The rows of a group lie close to one hidden flat surface of 15 dimensions, which may be shifted away from zero. Surfaces can cross.
Some rows, each with its group after it:
-1 1 43 -42 4 22 -29 18 30 12 -27 23 7 -10 -16 -10 -2 8 6 -3 -5 21
G
-59 -3 19 -5 12 -1 -18 -5 9 -5 -40 -5 3 -12 26 -23 -7 -5 -18 -5 -21 4
Q
22 12 0 -1 -8 -33 5 -2 9 -8 -10 9 15 12 -34 2 -26 1 45 24 -5 -1
C
10 -7 -8 -16 -18 -8 -41 15 -26 20 2 -29 -13 -17 33 -9 -14 -21 -19 -24 -11 -16
C
-22 17 5 -36 16 3 2 -3 -2 -7 -14 3 35 11 3 16 -51 22 -6 -17 -18 -4
Q
-20 -18 -3 2 -20 55 -1 18 31 -10 -19 4 1 9 29 40 15 26 12 -35 -10 32
A
31 -1 -35 -11 -8 33 15 -7 16 -4 6 14 21 12 -24 -9 -31 6 5 -33 -1 14
A
12 12 -24 29 -14 18 -10 29 -10 -6 21 -17 -9 -27 17 -24 -34 -11 -12 -3 -23 -3
G
-17 -14 17 -35 6 40 -9 11 -7 -7 5 10 10 -12 11 0 13 19 -11 -17 -4 8
A
-22 -30 -5 2 4 -19 -14 8 -6 -17 -26 -36 -20 25 14 -2 27 -17 -2 4 21 45
A
-16 8 7 -4 11 -5 -17 0 16 -57 -8 10 7 -29 15 -19 -18 -20 -34 -1 -34 6
G
-21 -15 14 -14 14 -35 -61 13 -27 17 -20 36 3 -20 -18 -12 0 -21 2 26 14 -32
G
10 24 12 2 -2 -18 35 -3 2 25 4 2 10 9 -4 -10 9 25 11 -8 24 -4
Q
2 -16 12 -7 27 -1 14 -29 -2 -30 -25 10 -4 -13 -26 2 19 0 -12 14 -18 -27
Q
-11 7 -28 -37 0 -11 -47 -23 -11 1 -2 -16 23 28 25 17 21 14 -12 -21 -41 -1
Q
10 4 -15 23 11 -22 -21 13 0 26 -16 13 -29 -20 -2 18 16 -17 -7 4 10 -46
C
-8 -17 30 -6 -18 1 6 13 21 4 -16 -24 -30 -29 16 -23 -5 -10 0 6 -14 -31
A
33 -17 6 -5 -19 -6 6 9 11 -19 -8 24 9 -1 4 -21 21 4 15 -12 22 38
C
-2 20 -52 25 23 -33 -6 16 5 26 -4 0 -4 23 -28 17 -4 -13 -32 -7 18 -38
Q
-18 22 -21 5 10 10 -1 8 -18 -31 0 5 18 -13 -8 -20 -9 68 21 -22 26 -5
Q
-2 -15 -14 16 -21 -52 1 2 -10 -43 -7 -1 11 15 -16 15 -10 -16 12 16 0 -14
C
20 4 -9 -15 -27 -3 -17 -20 3 10 11 29 4 -23 33 -9 5 -6 38 -27 11 4
G
-7 -3 -11 20 5 -13 -4 4 -7 -55 -13 10 3 -19 -23 -11 21 18 5 10 -10 -17
Q
-6 1 9 14 -29 39 -46 11 -12 11 2 26 26 -14 -19 -15 10 -9 -6 -11 -41 20
C
-2 -2 25 5 -13 -15 2 -1 -12 33 10 -42 -32 7 8 28 -11 -6 7 17 14 -19
A
-11 21 24 -23 -2 -14 53 33 8 13 37 -2 27 26 4 -3 -24 -13 -3 17 0 14
Q
13 -31 -17 31 -14 9 -4 -4 -2 -1 13 40 14 15 -14 -6 55 3 2 29 -16 -4
C
-1 -29 -17 25 14 6 -11 -34 -20 6 -17 20 3 13 20 -2 -1 38 24 25 19 8
A
-6 29 -7 -18 29 1 24 -30 -3 -1 34 -5 25 27 -42 -5 -28 -20 -28 10 -11 9
Q
-34 12 16 -3 1 4 23 -10 46 0 -37 -8 -25 -10 13 31 27 -10 9 -32 6 -4
G
29 21 9 -24 40 -3 -3 -1 2 9 -4 22 -4 -16 -3 7 -41 14 -14 -19 51 1
A
6 -17 31 -5 -38 14 -10 -10 17 -18 -26 17 11 -24 -17 -22 14 -24 1 -30 -18 24
G
1 4 6 -5 8 5 -10 -19 -28 26 3 19 15 7 -28 4 -15 -11 13 1 18 14
A
16 -27 -28 -26 -7 -24 -46 42 -37 -2 -6 24 22 11 0 26 23 -3 17 11 -23 -29
C
7 -2 -45 36 11 41 2 7 -4 2 24 2 -12 5 11 -7 12 47 -6 -6 33 5
A
-19 -2 -9 15 -14 -13 -15 -3 -14 26 2 1 16 18 -6 -14 -10 21 -14 -5 16 -18
Q
21 -10 -2 28 2 -28 7 -20 4 -25 -21 25 7 18 -25 39 3 -7 -17 -7 30 7
Q
-32 -6 -16 6 16 6 -14 -7 -7 3 -1 -4 -3 5 1 -14 -3 13 -21 -8 26 -2
Q
18 18 21 -19 -18 -31 -18 21 -13 6 -19 -41 9 -2 -26 -54 36 20 15 9 -40 -6
A
-20 -9 37 -63 -1 22 -13 25 4 1 -2 3 8 -5 5 18 26 -26 -18 -28 -11 20
A
3 -11 -7 -15 -1 -1 4 21 -23 -46 -6 -8 2 -34 -4 -43 -24 1 29 -8 11 11
C
61 0 10 -19 -10 1 -24 -17 -47 6 3 9 3 -20 -19 -4 19 -11 24 -37 30 34
C
27 -3 0 -4 -40 -5 -27 -23 -48 -18 37 9 30 -17 -1 -19 41 -40 -19 -27 -38 15
C
21 25 -19 22 -3 -17 16 8 13 -19 32 53 8 -35 27 12 -16 -36 16 10 -14 -14
C
2 -28 2 -33 1 10 7 12 -10 -9 -24 -1 17 4 -25 -49 -7 31 13 -18 26 5
A
-25 32 -10 -16 18 -1 -9 2 26 10 28 -5 -9 18 -5 37 12 26 -13 -4 23 -18
G
24 15 -4 15 -23 10 -23 8 -10 48 -10 5 17 5 -2 40 -45 19 -20 -33 -11 -28
A
-16 10 7 28 -2 13 -4 28 -6 14 8 37 13 -15 -5 1 23 14 -27 -11 17 -10
C
-16 -3 18 -7 -13 -8 3 29 10 8 -18 -31 -18 8 2 36 31 -8 1 2 -25 -17
G
-8 -25 -16 17 -4 -15 -20 3 1 -15 -8 -24 -28 -12 18 -27 10 -3 -18 19 -15 -35
C
5 6 -12 -16 9 -15 26 4 -2 1 42 -31 -7 18 23 7 -16 11 -14 15 6 -24
C
24 33 8 4 -16 2 0 -14 -5 27 -13 11 18 -8 9 47 -24 32 22 -26 -24 -30
Q
-10 5 -21 12 20 3 2 13 3 -8 -54 -43 -8 1 -21 -16 -57 23 -10 -9 -19 -22
A
-76 -24 -27 -18 15 11 -23 -16 8 -10 -8 16 8 12 38 -2 8 39 -13 -17 22 -23
G
-14 -18 -3 -5 -8 34 6 4 13 -35 8 -19 -10 -6 5 -17 4 -6 -3 -17 2 36
A
26 8 -3 -15 13 28 -14 9 18 -11 1 -7 -28 -29 -19 -12 -15 -12 15 -8 11 17
C
8 -3 -24 21 -9 -2 10 64 8 19 -27 13 -4 -18 -4 -27 2 -22 14 -25 18 1
G
15 -3 2 6 -22 -2 -32 16 -1 13 -3 6 -18 -21 18 -20 5 -12 9 -23 37 28
G
-68 16 -22 14 0 3 -31 -6 4 -29 11 20 22 -9 -6 -11 -7 18 0 1 -9 -15
G
0 -16 23 -37 -13 -21 -36 22 -8 -21 10 22 20 5 24 22 2 22 -1 14 -1 -4
G
-23 8 -14 -10 1 -53 -30 14 21 -15 -29 7 14 19 -4 4 6 -19 -3 11 -28 -14
G
15 44 30 13 12 -22 1 -4 18 -10 10 0 -38 -40 -2 42 -5 -32 -10 0 14 -11
G
-8 7 -28 13 -5 -9 -23 4 -14 -65 10 17 31 -7 -28 -20 -6 18 -11 -5 -12 1
Q
17 -2 6 -12 15 7 -6 -32 26 2 -8 24 -9 -19 1 -32 25 -8 -46 -31 17 -2
Q
-33 -2 -9 33 -2 13 17 17 47 -22 11 16 -1 0 4 -10 2 -4 -20 37 -31 -17
C
-11 -25 -16 14 -23 32 -26 33 -26 -12 -7 5 12 -9 -28 -25 -33 12 20 -6 8 12
C
5 -19 10 7 -15 -26 21 15 4 3 8 -2 -13 10 -13 -16 18 -9 22 18 45 10
A
-41 27 -3 -4 20 19 -10 -10 -20 0 9 -13 -1 -28 -7 -13 -16 1 36 21 -35 -18
G
2 3 11 -9 0 -31 10 17 28 -35 -23 -1 3 11 18 25 -14 5 -9 -7 7 13
G
18 33 -9 -8 -3 -30 -13 3 12 -24 -18 29 31 -15 -33 -25 -9 34 18 -10 -9 -26
Q
32 15 30 -48 0 -28 -4 34 4 1 16 -1 7 -3 6 -3 32 14 -12 -1 0 -11
A
-18 8 15 -3 1 12 -21 6 11 49 20 26 -11 -2 -2 21 -4 -13 13 18 19 -11
Q

New rows, each followed by its group:
19 25 -10 39 -7 27 4 -36 22 20 30 -5 -24 -14 -39 -3 -3 -40 -11 4 -13 -2
C
-19 -15 -8 -7 39 12 -38 -30 -10 23 -53 7 -6 -3 7 5 -24 -29 -14 -9 -12 8
A
-25 -7 30 22 -6 -27 -4 15 -3 23 -16 5 -17 2 3 9 39 -22 24 26 26 15
A
1 -33 -8 -35 -20 17 -13 3 -29 -23 -6 -46 20 29 -2 -17 -7 40 -13 -22 -16 14
A
-18 -44 18 -5 -17 -5 -27 11 7 -7 -23 5 -14 -16 38 -9 -28 -8 -24 -1 7 -20
Q
-17 -5 15 10 -7 15 -7 29 44 33 -47 20 -21 -18 15 34 -7 -33 -2 -32 6 2
A
-19 8 23 4 -7 7 -20 -21 25 24 -29 -17 -19 -12 -1 24 -20 -15 -4 3 -37 -31
G
-10 9 -12 27 -7 -12 -42 -27 0 -2 -22 -10 -13 -8 14 22 -13 -12 2 -9 -8 4
Q
-11 11 5 -15 6 -18 21 -18 7 -49 36 -23 5 0 25 -8 -8 1 -11 35 -41 -12
C
-2 -2 -28 -16 20 -24 -9 16 -1 -15 22 1 -6 22 -18 11 -34 6 16 22 49 0
Q
5 22 28 -8 -7 13 2 8 18 -29 28 19 2 -17 2 -2 41 -7 19 0 6 55
A
12 43 2 20 -18 21 -29 -10 31 48 16 -16 -39 -23 12 20 -14 -8 12 -17 5 -3
G
6 -2 2 -24 2 9 13 38 -6 -1 14 -25 -10 9 -11 -6 43 5 1 -12 21 23
G
-33 0 -21 0 3 -29 -31 9 -1 -33 -20 -27 -8 0 27 -27 -33 15 17 2 20 14
Q
-17 5 -27 17 2 26 -1 34 1 -29 3 -18 8 18 12 31 4 29 -24 -18 -10 22
A
-23 8 -6 7 37 5 -7 17 -7 29 -14 -1 -16 -16 -10 -7 -5 -16 -24 10 -4 -35
A
-30 -12 -15 -36 27 -11 -31 3 -7 -16 30 12 6 15 12 2 23 14 -51 5 14 -28
G
-20 -10 10 18 -39 -23 -33 0 19 -27 5 -5 6 26 27 56 -24 36 -28 -4 13 -6
G
5 -5 1 -1 4 35 -30 4 -11 14 -4 35 12 -14 25 6 11 35 -18 -24 6 4
A
16 21 32 4 -19 10 -25 11 18 -11 -4 -18 -24 -28 30 -21 52 29 13 -12 1 40
A
-16 -7 1 -22 16 23 -11 34 8 -20 -35 -24 -4 -11 13 -6 -13 28 -30 -31 -14 -4
A
41 -19 -9 -32 4 30 -37 7 14 37 -4 19 3 22 -15 8 41 6 23 26 -42 7
C
-10 -12 -17 22 2 5 -19 -45 -18 3 -15 1 10 20 -6 2 0 -19 26 21 -26 32
A
11 38 3 4 -1 -36 -7 21 -18 -15 -6 -31 21 12 -36 -15 -1 10 -1 12 -30 5
A
8 20 24 -1 -24 -9 22 34 -15 24 14 -13 10 11 -50 7 -21 9 19 -13 47 6
A
17 10 0 3 -14 0 -18 -15 13 6 25 21 0 -15 -7 -33 24 -10 -17 -6 1 -2
Q
16 -5 31 -4 -13 -35 -48 1 24 -39 -41 -8 -16 -8 -13 -3 31 12 -19 -3 7 14
C
-11 8 -19 -14 -19 30 -11 4 17 14 3 -35 0 7 9 -16 15 -4 7 -12 -58 2
G
16 -1 2 -6 -12 -11 17 23 -13 -29 24 14 13 1 -7 21 -1 34 38 17 18 -8
Q
1 -14 -32 21 -28 14 6 23 19 18 4 -18 -5 23 -22 -7 19 -8 -44 -35 3 -15
G
-22 33 -1 -3 59 19 -2 -2 2 9 13 -42 -49 -24 20 5 -25 1 -20 14 13 -13
G
-8 -8 -8 31 -15 -9 -21 -10 9 -7 1 5 -5 -6 32 18 -2 -44 -31 14 -51 -10
A
25 -3 11 -36 -12 0 15 -3 5 25 -4 -27 -5 -1 -28 -29 -24 0 16 -4 -9 -28
A
-14 7 0 14 -26 4 -28 29 37 24 -29 -11 -16 4 14 1 1 3 11 -23 12 25
G
-8 1 -1 -43 9 -18 -10 9 4 -31 17 16 22 11 -15 -13 9 12 20 21 0 7
Q
23 13 7 -7 -19 -3 -1 7 16 -7 9 -17 -6 15 15 32 17 14 10 -9 2 27
A
-3 55 -9 -1 -2 -14 -3 14 11 0 21 -10 3 -7 12 9 -39 -3 38 7 -7 16
Q
7 12 -1 8 -21 -27 -29 -23 17 25 6 -38 -39 1 22 32 19 -31 -16 -8 -9 -19
G
-35 8 5 -6 16 28 4 -24 -27 16 5 -19 -6 -6 -42 -15 -4 10 28 6 8 -8
G
26 5 -16 11 -27 -12 0 7 -7 4 51 -14 1 26 7 28 10 -15 -22 2 -4 1
A
33 -26 -25 -3 -6 -25 17 4 -16 -27 17 18 -9 -27 39 -23 45 -39 -3 -12 6 -11
C
22 9 -34 8 7 4 6 -17 12 29 5 2 -3 22 -9 32 -25 -26 1 -3 -5 -4
A
3 18 16 4 -13 -2 11 -19 1 -18 29 -30 -27 -12 3 31 22 -14 -8 -11 0 0
G
-1 30 -8 7 24 -19 12 -18 8 -18 -22 -23 -11 -5 6 19 11 -15 6 -1 -33 0
Q
33 29 -12 -2 3 -26 13 36 7 1 31 -1 -14 -4 24 36 -6 4 4 -5 31 -7
G
-49 12 -11 0 -23 -10 22 -1 12 -22 4 -44 -8 22 8 37 53 7 20 -15 -17 -5
G
12 -9 28 -19 -41 -20 -29 -26 -15 -3 25 30 8 -9 -16 19 43 -14 13 -13 19 -6
G
-27 44 -22 -5 26 20 -4 32 30 8 26 3 -18 -17 33 2 29 -21 -18 -23 4 19
Q
24 46 -7 14 5 30 -32 -11 8 41 14 17 -8 -17 -6 -4 54 -9 16 -12 -18 34
A
33 12 -18 -38 8 -40 0 1 -29 -7 -9 -16 1 -7 -41 7 2 -50 34 -1 -23 -24
C
-29 -33 -19 26 -14 -9 16 39 -17 6 -18 23 2 -2 0 12 7 9 1 -23 52 -34
G
16 23 5 -22 2 -13 -19 22 5 8 -17 -3 7 -6 -28 -26 19 -26 -9 -25 -6 25
A
7 -33 -14 6 -15 -18 -21 -5 -18 -38 32 -10 -17 4 -3 -17 19 -1 9 34 15 -3
Q
37 29 -27 31 -7 -26 -12 16 -8 31 -18 -24 1 10 -38 -37 1 23 8 -9 12 0
A
-47 -11 -37 9 -7 -1 15 1 -10 13 -7 -49 -4 45 1 11 5 33 18 -4 11 -11
G
-4 -2 24 -30 -8 27 33 14 10 -8 7 -16 -2 -1 9 37 19 12 4 -9 -31 -18
G
-1 -11 14 -46 21 22 19 8 8 6 -13 -36 -1 29 -23 -7 7 19 -8 -1 -6 16
G
-9 -2 6 -8 -15 -17 -39 8 -21 5 -7 -29 -15 -10 15 -15 21 -21 29 11 -19 16
G
-19 -19 20 13 2 13 -12 -43 -33 27 -27 -4 -3 -12 -13 -24 -34 9 32 26 -10 -14
A
-36 25 -9 23 -24 -12 -3 16 16 -17 -8 -33 2 10 -11 18 6 -4 16 4 -44 -5
G
-50 -10 -14 0 10 10 -55 -6 -14 -4 -14 -14 -11 0 21 38 -28 -3 8 12 -15 -6
Q
